The rows come from 5 hidden closed curves, with some noise, and rows from the same curve form a group. Each curve winds through 4 dimensions. The rows are also pushed far along 3 directions, which tell nothing about the answers.
In the rows, 128 means zero.
Some rows, each with its group after it:
[ 89 121 151 139 114 149 162 140 159 145 111  70  84 121 194 169] -> pima
[175 136 131 140 146 158  91 114  88 112 132 155 184 123 136 121] -> vif
[137 145 140 123 100 163 113 134 128 144 115 112 125  92 161 174] -> vefe
[146 130 143  97 160 165  74 165 123 124  78 104 106  67 141 141] -> saro
[107 140 143 123 111 138 153 107 110 125 120 128 116 142  96 120] -> saro
[138 120 107 127 129 116 139 133 128 135 155 141 152 152 105 110] -> vefe
[104 130 170 129 102 218 182 119 136 158 107  59 126 131 187 171] -> vefe
[124 108 127 124 139 107 117 129 136 124 134 136 121 128 134 112] -> Vimag
[108 148 151 120  98 167 167 106 116 138 113 108 118 133 119 148] -> saro
[119 143 136 117 103 143 144 122 120 137 124 121 117 123 121 147] -> pima
[ 96 160 145 141  90 149 165 113 134 134 105 101 100 130 119 162] -> vif
[ 85 150 123 156  92  81 186  80 128 116 144 154 114 182  64 109] -> Vimag
[115 147 117 177 109  99 150  78  79  97 160 189 168 205  33  75] -> vif
[162 134 120 116 140 139 101 137 129 130 123 133 148  99 142 139] -> pima
[106 163 130 130 109 112 162 107 142 122 106 122  98 127  95 141] -> saro
[117 138 100 103 131  84 151 158 175 143 121 107  84 111 112 145] -> vefe
[134 163  94 129 140  69 129 135 128 108 120 153 112 131  54 115] -> vif
[104 134 139 116 116 118 144 128 124 127 113 115  85 118 125 141] -> vif
[132  80 173 157 109 231 155  80  64 142 178 132 220 201 175  97] -> vefe
[143 109 139 132 143 138  97 123 114 120 133 140 146 122 157 118] -> pima
[137 139  88 131 175  57  80 168 162 102 105 146  99 103  74 103] -> Vimag
[120 103 155 132 102 178 148 113 129 152 146 106 148 138 195 149] -> vif
[132 127 115 143 136 111 135 127 148 126 138 132 139 139 131 123] -> saro
[103 122 173 147 103 189 140 102  93 127 119 113 135 147 144 131] -> saro
[148 145 107 128 127  99  91 135 125 118 128 158 134 110  97 127] -> vefe
[102 140 131 136 113 141 155 141 145 140 115  95 108 133 126 148] -> saro
[135  99 126 116 147 127 127 134 133 132 140 128 139 135 144 107] -> vefe
[108 129 116 144 116 117 155 142 153 140 137 110 118 149 125 134] -> Vimag
[142 118 117 117 151 125 117 165 153 140 124 104 122 107 161 141] -> pima
[137 152 112 105 144  72 119 125 172 116  97 135  87  78 119 142] -> Vimag
[156 129 123 139 143 142  97 115  83 109 141 171 182 150  78  86] -> Vimag
[166 143 107 120 144 126 114 127 127 125 130 150 164 120 101 118] -> Vimag
[165 119 166 110 143 219  66 146 109 136  91  98 151  64 205 163] -> vefe
[103 133 168 151  85 209 194  95 126 153 130  82 151 158 175 161] -> vefe
[180  89 142 136 161 181  59 124  65 115 153 165 210 138 152  85] -> pima
[138 141 108 128 118  97 159 100 135 126 153 155 150 154  94 115] -> Vimag
[ 87 143 123 160 105  92 196  90 148 122 141 132 117 183  89 116] -> vefe
[123 132 107 145 136 105 131 147 153 129 133 124 126 140 109 124] -> Vimag
[ 77 143 119 169  91  85 171  95 153 122 141 145 114 179  65 109] -> vif
[139 118 110 143 154 100 106 137 142 116 134 143 140 133 124 107] -> saro
[117 132 113 125 111 124 157 139 148 146 140 115 125 143 114 134] -> vif
[ 55 148 116 153 120  23 164 116 170  99 106 137  35 147  60 109] -> saro
[107 140 125 133 112 137 159 139 128 139 125 107 113 143 111 139] -> pima
[107 153 123 132 111 126 159 139 146 138 114 100 100 129 118 155] -> pima
[142 111 154 125 103 184 148  79  82 138 162 148 190 160 149 118] -> Vimag
[ 92 115 121 130 126  61 147 118 143 117 138 143  81 145 111 108] -> pima
[181 120 135  92 171 182  53 172  92 125 101 123 149  73 148 128] -> vif
[153 128 128 112 140 131 122 127  99 123 134 134 136 118 150 135] -> vif
[136 112 115 137 142 122 128 143 135 131 144 125 142 140 144 119] -> pima
[125 102 131 130 133 143 130 131 112 132 148 132 149 153 129 104] -> saro

New rows. What belongs after each?
[ 71 147 125 151  76  70 198  79 120 120 153 155  97 189  61 113] -> pima
[106 151 144 139 100 139 138 114 126 125 107 119 107 124 116 148] -> vefe
[126 139 134 113 127 110 147 121 112 122 123 124 100 118 143 146] -> vif
[129 119 103 125 144  91 111 141 126 120 141 157 129 144  71  87] -> vif
[147 142 139 158 115 179 126  98  63 118 145 155 195 169  93 109] -> vif
[ 56 162 134 137 105  63 172 124 183 118  81  93  16 107 116 166] -> pima
[ 83 138 136 151 106 114 156 124 156 130 113 103  85 136 131 147] -> Vimag
[134 130 129 103 139  98 118 108 126 113 119 156 112 109 109 114] -> Vimag
[116 128 144 139 125 168 163 115 126 134 125 105 144 154 131 125] -> vefe
[142 144 122 141 112 129 105 120 109 122 135 151 151 129 108 131] -> vefe
[111 134 141 118 134 128 119 134 125 119  98 120  91 111 111 126] -> saro
[148 102 136 150 147 181  98 136  62 119 153 149 194 172 109  82] -> pima
[118 130 132 139 105 119 167  97 153 137 142 125 132 141 155 145] -> Vimag
[127 133 125  87 132  96 138 124 152 131 115 129  89  94 129 138] -> Vimag
[129 132 131 131 100 128 117 119 124 134 139 137 131 117 142 149] -> vefe
[148 154 107 123 157 116  99 168 149 122  95 115 111  89 114 143] -> pima
[ 92 160 125 137 107 108 172 134 167 135 104  91  74 121 125 167] -> pima
[133 145 139 136 123 149 105 124 110 118 109 134 134 116 110 133] -> vefe
[118 144 130 116 117 158 147 159 139 149 108  82 104 112 138 163] -> pima
[138 153 123 131 121 130 105 131 123 122 113 135 127 108 105 140] -> vefe
[123 136 142 125 145 151  96 161 144 124  80  92  93  83 146 150] -> saro
[165 126 128 109 128 156  71 153 121 138 121 129 141  76 163 156] -> vefe
[136 117 130 112 161 149 122 148 135 129 111 109 130 118 132 115] -> vefe
[159 118 119 157 117 130  85  99  72 113 178 197 204 166  98  87] -> vefe
[117 138 146 140 103 159 166 110 148 143 123  98 131 131 168 161] -> vefe
[142 143 121 131 130 103 129 101 147 118 125 146 134 118 125 131] -> Vimag
[126 138 118 142 130 114 148 116 147 124 128 131 134 142 112 123] -> vefe
[117 150 126 146 116 132 149 129 135 129 120 113 121 138 116 143] -> pima
[138 134 123 131 148 142 133 132 134 126 119 121 145 133 112 116] -> vefe
[108 134 141 111 136 135 111 166 168 135  78  77  62  69 167 168] -> Vimag
[124 123 150 104 137 194 116 181 132 152  90  60  98  83 182 171] -> pima
[109 124 129 131 131 130 135 152 121 129 123 110 106 139 114 122] -> pima
[141 136 121 117 131 114 134 127 166 135 122 118 122 103 157 153] -> Vimag
[142 140 129 115 142 158 128 148 158 140  98  91 124  93 156 158] -> vefe
[221 123 119  99 164 203  67 145  95 137 135 143 224  95 151 124] -> Vimag
[121 141 132 120 137 145 152 139 158 138 100  90 110 113 137 146] -> vefe
[ 72 143 128 166  84  82 212  76 159 127 148 130 105 186 106 130] -> vefe
[141 118 136 136 138 158 116 139 142 137 123 107 143 115 174 142] -> saro
[114 152 147 140  98 155 134 114 117 128 112 119 121 124 122 150] -> vefe
[170 113 126 104 166 176  85 186 145 147 108  86 139  73 199 159] -> pima
[117 109 122 161 124 113 153 112 120 125 167 145 157 185 126 101] -> pima
[163 127 134 129 141 138  97  93  96 108 133 172 176 128 116 101] -> Vimag
[ 97 130 127 101 128 107 136 162 156 136  98  96  61  99 120 143] -> Vimag
[131 115 103  96 154  79 127 162 176 137 124 116  93 100 139 130] -> vefe
[129 124 149 128  90 165 119 118 115 144 139 123 139 115 175 161] -> vefe
[ 99 145 149 139 114 136 135 123 133 121  96 104  88 114 138 152] -> pima
[147 105 134 111 153 145  90 149 127 131 123 122 134 101 160 125] -> Vimag
[135 113 148 170 137 169  94 106  69 104 139 161 185 170 104  81] -> saro
[129 124 105 131 139 112 126 158 149 136 133 119 126 132 116 124] -> Vimag
[134 139 145 123 119 138 132  94 129 124 119 133 133 113 146 141] -> Vimag
[129 119 142 141 134 173 149 112 109 129 134 121 167 162 124 106] -> vefe
[124 156  96 116 161  35  88 151 156  94  89 157  68  91  50 109] -> vefe
[103 166  82 113 144   4 149 126 161  97 108 166  62 129   8  95] -> saro
[141 125 109 128 139  91 128 119 152 124 140 145 136 129 128 121] -> Vimag
[126 112 167 129  96 224 135 119  80 150 139 106 166 145 164 140] -> vefe
[108  96 150 134 113 158 165 104 123 145 154 115 146 164 166 121] -> vefe
[121 161 113 113 114  89 117 148 165 130  99 116  73  79 119 168] -> vefe
[107 103 129 131 132 105 156 113 134 127 150 136 127 165 122  97] -> vefe
[172 147  73 101 170  54 101 146 156 113 126 168 134 105  66 103] -> Vimag
[139 122 134 126 136 125 122 102 110 116 134 155 148 137 118 104] -> saro
[157 136 130 108 131 165 100 141 101 133 122 131 150 105 125 135] -> pima
